The same things were measured in two ways. Each way mixes the same 10 hidden numbers, adds some noise and spreads widely along 5 directions of its own, which tell nothing about the thing.
Some things both ways: the first way, then the second way.
17 -137 81 181 341 -3 -46 -110 88 -162 -293 167 -133 -17 62 -361 -66 123
-267 133 -174 -335 -464 -72 233 -22 -528 333 -133 346 522 -304 -309 108 181 339 -131 -116 -16 -156 227 -181 -41 60

517 52 -174 142 142 105 0 -76 47 135 -99 -193 -258 -158 76 -352 -19 50
-107 -39 -59 136 79 -100 -49 -63 70 -266 -68 84 212 -220 120 38 -229 69 -122 253 -453 -140 -250 163 -86 78

-209 -185 -37 -111 260 -142 -565 101 68 234 -47 -220 181 188 22 -101 -364 192
-162 3 -163 56 -480 -440 3 -364 -56 -313 -118 47 265 -334 120 231 -10 437 498 -156 -200 -263 -232 156 -135 103

143 188 167 392 614 -17 -452 235 146 191 -478 -151 -196 203 191 -328 84 11
-54 146 -162 -27 -166 353 -57 -70 -513 184 -20 -7 145 -116 -8 -58 9 215 -344 -26 83 114 -120 -239 -130 85

-103 423 304 -224 532 36 38 -232 -614 -409 -428 30 -292 101 5 63 -113 -168
-135 129 -104 -83 43 -151 -67 -24 -249 244 -197 96 61 -217 -117 -116 252 27 -165 -35 -87 -61 -7 408 -194 -97

-176 270 404 -91 299 35 -279 -107 -165 -228 -354 -81 -53 220 317 55 -231 -75
94 114 31 -17 62 17 -5 40 -102 167 69 92 121 -49 -59 -41 64 -25 32 16 212 169 66 -24 13 -32

450 282 236 169 213 75 381 -308 -120 -148 64 -13 -249 -176 79 -28 15 -15
-140 -15 87 158 200 -150 147 128 256 -3 -82 242 77 -28 -34 71 -6 -154 -97 110 -214 115 -11 221 76 62

253 28 187 -122 145 401 -67 -228 -506 -139 -502 202 -230 -155 -61 -128 -228 -136
-103 281 -169 282 -59 62 -76 -619 53 14 168 57 -155 43 -37 -89 234 68 134 -294 14 -15 100 111 -79 27

-257 243 207 -299 530 -175 -346 -131 -223 -96 -329 -31 -56 129 331 85 -233 -187
144 36 -90 54 -81 69 -51 -91 -30 -78 28 -4 -41 -171 142 -77 123 -60 -119 -19 123 -45 -189 95 -165 123

86 128 -156 -323 -172 64 298 -323 -418 -160 -21 61 -103 -191 94 -155 -274 -135
108 65 2 141 366 -27 -161 -106 263 -56 53 10 66 42 9 -67 1 -288 -27 182 -200 -49 24 334 -55 -15

157 -99 -122 -126 -233 341 -127 182 -67 399 -92 -39 254 28 7 -131 6 -408
132 19 120 -234 5 19 157 293 -158 129 61 132 79 -190 39 -63 -39 200 -73 130 298 77 62 -293 74 -69

64 -368 -273 64 -152 10 117 128 -82 364 121 81 356 -49 -217 -250 -160 3
-141 67 -37 83 -166 -309 59 -214 -24 -24 56 88 39 -172 -138 70 47 104 246 -108 -68 -54 52 88 -19 -73

162 -364 -167 -93 -154 152 97 -152 -151 8 128 -154 117 -68 133 -365 -229 270
61 -7 171 -198 -374 -7 -49 -198 77 69 -200 236 60 -166 -182 72 182 523 204 -63 -153 -96 121 -192 -70 -105

107 145 25 -119 163 111 -195 -5 -83 165 -185 -121 178 -13 78 -160 -60 -381
11 64 -150 83 313 -8 89 41 -149 -49 108 -51 -73 -75 388 -163 -347 -13 -96 199 86 47 -273 47 -107 31

54 -540 -64 144 183 109 -417 94 110 118 -280 -94 236 73 158 -544 -347 196
163 61 17 77 235 -105 8 -190 351 45 221 77 -19 101 -120 -26 78 -296 170 87 56 -46 262 142 52 -2

45 126 -101 -43 -126 -156 407 -403 185 -146 311 -143 120 -349 181 -357 -293 -6
31 112 36 3 312 -199 -48 183 -39 -62 -70 294 406 -290 200 -29 -298 -31 -29 282 -256 -8 -226 255 -44 -87

38 -142 81 61 -139 -59 -232 -142 -45 -22 -89 14 421 -17 245 -403 -613 -106
22 134 -178 -132 288 143 16 122 -52 -52 -64 -104 -72 325 -44 216 -115 -60 -183 215 -46 129 -109 -218 -46 10

121 75 -142 88 146 -128 305 65 18 218 190 -149 -18 116 28 68 305 213
-29 -146 216 82 -389 -236 -59 -46 -68 -95 -52 104 43 -419 -92 -26 -53 194 119 1 -169 -57 -162 -10 -20 -94

394 -220 -262 -95 -52 334 -81 -145 97 450 -305 151 -108 -468 -430 41 50 158
82 -3 -158 -65 -335 -51 36 -133 -140 -35 7 -71 -77 -90 153 56 134 38 154 -204 325 -75 -153 -28 -142 147

60 317 129 288 -45 -180 445 -168 -38 74 31 321 46 -172 202 -175 19 -121
-100 103 63 229 127 372 -8 193 -268 187 89 161 172 99 -8 -57 -227 -260 -389 -4 46 414 -80 -158 137 70

-241 72 18 -210 205 -291 380 -158 -268 -98 170 165 171 90 76 154 2 -99
-5 -65 -113 -6 164 28 202 105 -251 468 75 -160 23 12 -10 -126 -83 -222 -136 186 362 226 63 52 -100 136

137 26 -134 -78 72 -85 -47 -28 5 145 5 -118 116 4 131 -142 -115 -140
139 113 -123 162 -87 -117 -211 -402 323 -631 206 -101 -412 0 -18 82 111 -76 78 -33 -214 -322 -171 -49 -33 -55

286 -354 -118 105 -226 114 164 -248 51 139 27 271 -63 -230 -93 -117 70 487
-51 -175 -60 -206 -353 -87 -45 61 -120 -233 7 -302 -156 99 -155 252 -41 49 -24 1 -35 -211 -78 -294 13 52

76 288 199 -5 86 115 -174 -19 101 220 -40 -70 17 29 127 56 103 -206
-33 -95 108 117 238 -129 251 280 177 6 74 197 229 24 311 -1 -312 -189 125 54 125 176 -7 95 195 146

-135 319 356 240 534 -256 -26 -174 64 75 102 17 -104 -22 253 -45 47 281
45 1 101 104 -61 319 -176 49 30 -47 -49 -78 -156 198 152 -18 105 -126 -140 -236 146 204 -133 22 24 130

Other things, the second way, with their names:
J462: -287 -86 39 28 -334 -298 248 -285 274 11 -62 316 243 -85 -143 144 39 226 361 -196 -283 -210 317 98 106 81
J41: -24 -90 107 -5 138 -36 -9 -56 273 244 -102 44 -65 273 -289 116 -66 -193 132 105 -202 133 158 56 -4 -21
J691: 93 241 80 -16 -87 -43 -72 -243 248 -337 115 371 -227 -8 -83 76 22 180 165 -116 -174 -99 5 -328 103 -206
J794: 41 104 253 121 -164 100 -157 -104 138 -111 -53 454 94 -327 78 -156 178 216 -32 -204 -193 -37 -38 103 46 -90
J740: -40 65 183 184 -290 -214 25 -186 400 -312 -90 383 -28 -159 -270 251 333 196 159 -146 -276 1 19 -42 124 -25
J374: -107 -48 114 32 -146 -80 142 36 109 121 17 145 -93 44 -190 39 154 -146 27 -192 107 92 189 8 127 23
J933: -125 -74 52 -129 -372 109 6 197 -61 -161 -232 -91 -203 145 -272 351 237 131 -241 -154 -46 92 -131 -300 43 76
J166: -160 -176 26 54 100 -378 237 -180 56 255 42 63 -89 -290 46 -241 -305 153 189 280 -129 -95 62 153 -156 -111
J408: -6 -11 131 -199 -303 -112 -49 22 -78 29 -104 63 26 -123 -132 74 154 322 156 -128 24 -69 68 -118 25 -123
J49: -91 -49 -226 172 -345 -420 15 -607 262 -561 241 -162 -252 -117 9 120 0 65 369 -92 -228 -545 -72 34 -73 84
J939: -18 -200 85 121 119 -191 68 -5 209 -182 125 -78 -72 -96 115 -60 -334 -83 74 236 -199 -125 -66 62 49 3
J768: 56 91 -26 -85 -127 77 76 -361 134 50 190 289 109 25 140 -154 -8 78 214 -207 94 -230 305 -119 61 60
J405: -42 94 87 251 303 155 61 228 350 20 -28 269 0 187 -85 34 289 -535 -357 -106 0 280 62 307 171 193
J384: -69 -109 156 117 -256 -189 53 -251 417 -208 -184 199 -342 -106 -101 102 158 280 148 -78 -327 -78 -115 9 -86 -16
J360: 128 -82 208 14 259 -77 -291 308 68 -149 -241 -194 -28 -77 148 -13 -69 32 -15 181 -163 136 -318 336 -85 -135
J533: 102 20 -30 20 -45 51 -41 -210 203 -53 -81 -174 -289 79 157 0 282 242 150 -144 163 33 -46 102 -132 96
J564: -162 -121 -40 336 380 -201 139 -58 319 -28 184 -272 31 202 135 51 -223 -213 195 168 -35 128 86 313 109 166
J802: 233 -114 47 -216 358 297 179 291 99 525 22 -46 -29 276 19 -152 0 -373 -218 217 411 223 236 -24 -8 152
J65: -68 35 140 -181 -314 -5 115 23 53 -14 -34 341 35 -103 -209 59 255 180 -73 -226 -30 -155 248 -195 154 -47
J808: 143 72 -154 38 151 77 -302 -139 -62 -319 204 -507 -566 158 5 -50 41 -148 -154 76 37 -122 -164 -54 -72 -150
J45: -271 -131 -32 259 110 -102 90 -127 -177 79 25 -18 -3 -170 255 -158 -615 83 16 201 -261 79 -249 74 -124 4
J591: -141 -45 100 -96 -511 105 -65 123 -213 -28 -200 29 -213 -116 -204 73 355 132 -295 -326 19 -20 -72 -94 -19 27
J829: 153 -18 -127 -195 -123 155 -60 35 -222 28 -70 -341 -165 24 -205 155 142 217 -181 242 137 61 -121 -337 -186 36
J436: -74 -198 -79 275 254 -442 25 57 32 -272 349 -278 197 -226 236 -87 -456 -361 145 281 -80 -227 -130 348 72 71
J856: -48 11 -6 -211 -357 -28 18 -48 -219 64 -40 162 196 -156 -257 111 58 165 -65 -36 -76 -152 82 -206 -5 -39
J741: -33 -12 99 169 171 -134 -79 -102 110 26 85 90 277 -130 -2 -70 -194 -87 151 146 -208 5 51 213 49 -50
J751: -220 -66 -83 -52 -441 -265 107 -148 -231 97 -68 -64 205 -201 -31 100 176 321 289 -238 148 -72 63 100 -48 112
J338: 79 120 -253 154 166 186 -15 -222 -126 167 288 -154 -204 242 -69 -122 -63 -548 -201 33 237 71 24 -10 -87 122
J938: 17 345 -134 180 -393 87 -6 -847 367 -220 219 268 -243 204 -127 122 429 288 451 -520 77 -150 302 -277 66 37
J355: 232 -54 126 -161 37 287 -218 81 67 51 26 -99 59 84 -237 -2 131 -111 -279 203 -92 -110 173 -144 49 -8
J849: 265 146 -168 -168 -53 202 -215 -120 -20 -231 69 -208 -259 126 15 45 322 -60 -151 -92 158 -189 -49 -90 -84 26
J209: 43 76 -137 43 -62 110 -138 -214 -217 -101 172 -100 57 -8 51 -52 -194 -47 -46 50 -48 -108 -88 -124 -74 16
J864: 130 71 -130 -336 -102 111 35 -284 148 23 4 -168 77 236 -238 239 305 383 165 37 78 -182 373 -323 2 92
J765: 228 38 130 -131 69 92 -288 48 106 -106 42 -122 -212 83 69 -94 217 -105 18 -155 168 -79 55 119 58 -121
J778: -164 199 -205 -124 -421 206 88 -501 -246 184 64 107 -107 54 -47 -59 194 399 90 -396 165 -133 251 -292 -69 40
J302: 60 -66 52 47 72 -253 -192 -101 118 -342 218 -238 -118 -158 106 -99 -134 8 183 88 -116 -296 -23 129 55 -157

Some of these things the first way, each followed by its name:
23 -415 -14 220 323 -84 -249 -112 125 29 -552 281 187 -160 38 -467 -242 239 -> J338
9 238 238 -15 307 108 -296 -37 -191 -215 -392 -218 -277 304 320 -90 -48 116 -> J741
352 409 293 224 417 183 -360 119 -275 287 -624 160 -252 -38 28 -43 -121 -414 -> J405
-167 -47 -151 -265 -39 33 -322 114 -454 21 -334 26 -35 314 413 -279 -214 -128 -> J355
-129 323 87 -85 302 -90 -346 -13 -75 -99 -453 -101 -166 276 288 -79 37 -36 -> J209
21 291 -20 -214 -114 -57 531 -248 -385 -47 246 128 1 -55 -18 143 108 -135 -> J808
171 -275 -263 -63 -175 -13 433 -187 -256 69 204 107 295 -159 -7 -356 10 65 -> J45
21 -306 -186 -308 -302 365 -58 -39 -394 160 -84 124 81 2 2 -225 -61 -37 -> J302
233 -42 -219 41 158 -20 245 -49 119 218 135 -101 19 -128 -15 -179 227 45 -> J802
-129 -137 -56 49 141 -160 337 -60 7 228 492 114 43 -51 -218 66 98 302 -> J751
294 152 -144 -305 -115 169 479 -234 -404 222 436 -55 -75 -282 -218 202 28 -132 -> J533
90 -245 -393 21 -129 -227 117 218 -23 446 328 -130 368 102 -2 -151 -186 -40 -> J829
130 418 419 133 592 114 -155 -30 -367 21 -517 193 -427 148 36 211 284 26 -> J591
251 -29 254 96 241 237 -218 -180 101 -71 -165 -123 -109 -73 138 -211 -170 79 -> J938
41 245 14 114 -89 -335 453 -66 -188 245 475 203 198 1 22 156 -1 -70 -> J933
614 -192 -5 46 169 260 101 -161 -243 69 -51 -168 -59 -137 8 -135 -56 166 -> J384
-133 -113 196 85 200 -101 78 -72 -181 34 35 213 217 82 108 -75 -72 41 -> J374
45 -579 -85 90 -14 156 -564 392 -282 537 -39 69 406 243 -2 -396 -394 -67 -> J564
